The rows are grouped in 2 different ways at once. Each group adds its own fixed numbers to the row, and there is some noise. The rows also spread widely along 5 directions, which tell nothing about the answers.
In the rows, 128 means zero.
Some rows, each with its group in each grouping after it:
[131 157 146 183 165  91 145  88 128 122 139 125  89 136 120 133  89 117
 136 144 149 170 124 121 173] -> Z278 G
[139 135 135 167 106 123 117 109 123 149 146 121  82 134 118 126  96 128
 148 136 114 155 144 128 141] -> Z668 H
[113 135 130 181 134 124 147  94 119 112 122 110  99 141 131 136 109 124
 141 130 123 164 131  94 177] -> Z967 P
[ 67 108 114 191  77 150 123  94 116 142 132 102  87 109 111 102 127 148
 116 143 115 152 144  93 150] -> Z967 P
[142 123 130 208 174  77 165  96 138  95 137 126 127 130 163 154  92 117
 146 124 132 176 151  77 149] -> Z271 H
[161 169 126 163 139  98 122 121 129 145 138 110  94 120 103 142  91 146
 168 141 166 175 176 119 149] -> Z222 G
[ 99 122 135 209 150  92 150  92 111 146 141 143 102 113 127 143 119 149
 106 163 136 159 136 118 151] -> Z271 B
[103 120 147 185 131 108 154 107 112 164 141 155 105 100 116 136 117 130
 121 175 131 160 132 137 147] -> Z309 B
[124 120 128 184 104 124 133  89 117 141 138 121  86 135 124 130 111 126
 138 142 105 157 128 133 146] -> Z668 H
[ 80 117 124 180 102 123 124  86  99 147 126 125  73 126  96 123 113 141
 112 156 106 147  99 130 173] -> Z278 P
[123 154 160 175 175  72 147  73 120 157 142 161  91 127 118 154 113 103
 144 195 142 176 107 173 173] -> Z309 G
[112 123 100 219 161  92 165  80 103 112 113 115 107 129 151 176 108 138
 139 132 117 186 130  91 188] -> Z222 P
[123 138 121 174 134 111 171  65  83 117 104 123 135 128 140 136  99 126
 146 132 134 156 106 114 179] -> Z222 G
[152 180 135 175 162 109 127  79 129 115 125 109  83 158 124 151  99 128
 158 126 143 162 117 132 190] -> Z967 G
[149 163 166 160 154 101 144 153 136 140 158 137  91 113 117 139  83 127
 148 150 159 165 163 110 143] -> Z278 B
[ 84  94 124 217 137 102 160  89 125 137 130 140 100 100 132 140 111 119
 121 167 127 183 143  97 151] -> Z309 P
[141 128 123 171 134 106 160  97 108 126 122 111 125 131 131 149  96 128
 155 122 119 162 120 112 165] -> Z222 H
[116 144 168 137 124 122 145 122 105 142 125 143  98 130 104 124  91 111
 140 155 132 138 121 121 169] -> Z278 P
[100 138 162 149 119 125 149 104 104 147 126 135 101 126 115 122 118 111
 136 164 123 142 118 128 175] -> Z967 P
[122 130 127 171 120 113 155 132 114 131 118 120 118 109 128 134  97 135
 155 143 139 172 166  71 151] -> Z222 P
[145 167 155 123  93 152 137 130  98 135 122 111 113 143  98 114  95 125
 146 122 136 122 124 123 165] -> Z967 B

New rows, each followed by its group in each grouping:
[130 143 135 168 117 126 133 105 125 121 130 114  99 122 113 103  80 133
 136 125 150 144 139 104 149] -> Z278 G
[136 119 105 176  97 126 136 133 129 132 140 104 115 105 121 117  93 144
 155 112 131 166 179  72 125] -> Z222 H
[ 96 111 102 238 158  86 144  78 135 126 135 123  81 117 136 163 118 141
 122 150 116 193 139  98 166] -> Z309 P
[131 160 144 178 165  79 135  96 117 134 123 137  85 144 117 163  96 126
 149 158 134 166 135 124 182] -> Z271 P
[103 122 138 165 111 124 169  83  83 113  95 133 146 141 137 121  93 116
 126 140 119 140 118  86 174] -> Z271 P
[ 85 115 147 192 121 116 142 112 112 161 159 144  81  95 114 118 116 141
 102 173 137 155 133 128 140] -> Z278 B
[132 145 156 138 123 118 163 119 113 132 113 142 124 128 114 134  87 103
 157 150 134 150 132 119 162] -> Z309 P
[129 144 124 168 121 106 136 116 120 142 130 117 111 105 112 120  94 142
 148 145 158 166 171  98 145] -> Z222 G
[141 165 138 156 159 114 150  65  91 109  97 108  90 187 124 170 108 108
 155 121 102 150  72 137 226] -> Z967 P
[145 161 132 184 167  93 133  77 106 132 114 131  70 169 128 185 104 124
 155 139 105 180 105 143 205] -> Z668 P
[109 129 116 204 108 121 127  67 109 145 124 123  85 135 125 118 107 142
 121 150 126 162 128 128 158] -> Z668 G
[114 139 138 166 134 102 153 111 102 148 123 137 108 110 118 146 109 127
 151 161 135 165 147 107 166] -> Z222 P
[108 139 137 184 137  96 141  85  96 145 131 141  96 131 113 142 112 148
 113 163 132 147 114 136 164] -> Z271 B
[129 143 150 188 151  89 130 121 134 158 148 144  77 117 122 158 105 125
 140 180 138 183 176 122 154] -> Z668 P
[ 82 123 163 184 150 104 150 100 123 160 144 150  94 109 134 135 134 109
 122 195 126 169 136 124 166] -> Z967 P
[107 116 153 151  93 124 158 104 101 138 131 139 147 108 123  97 100 114
 137 155 133 126 143 100 124] -> Z271 H
[138 158 144 167 145 122 149 114 113 129 132 120 100 142 123 141 108 129
 140 132 136 155 123 118 177] -> Z967 B
[ 78 116 155 165 107 119 176  84  82 128 108 149 147 122 135 113 105 107
 115 167 127 134 118  95 164] -> Z271 P
[ 99 111 142 189 115 125 162 109 113 131 119 142 126 120 151 123  99 115
 124 150 126 167 157  81 152] -> Z668 P
[135 135 128 207 184  71 136 111 149 133 141 132  70 128 129 181  97 130
 149 160 138 202 159 113 170] -> Z309 P
[ 76 102  88 234  84 130 104  65 120 152 143 107  63 109 123 104 122 169
  98 145 120 171 146 113 135] -> Z668 G
[104 135 174 171 148 103 160 104 100 155 153 165 102 112 117 126 111 117
 110 184 132 142 109 145 163] -> Z278 B
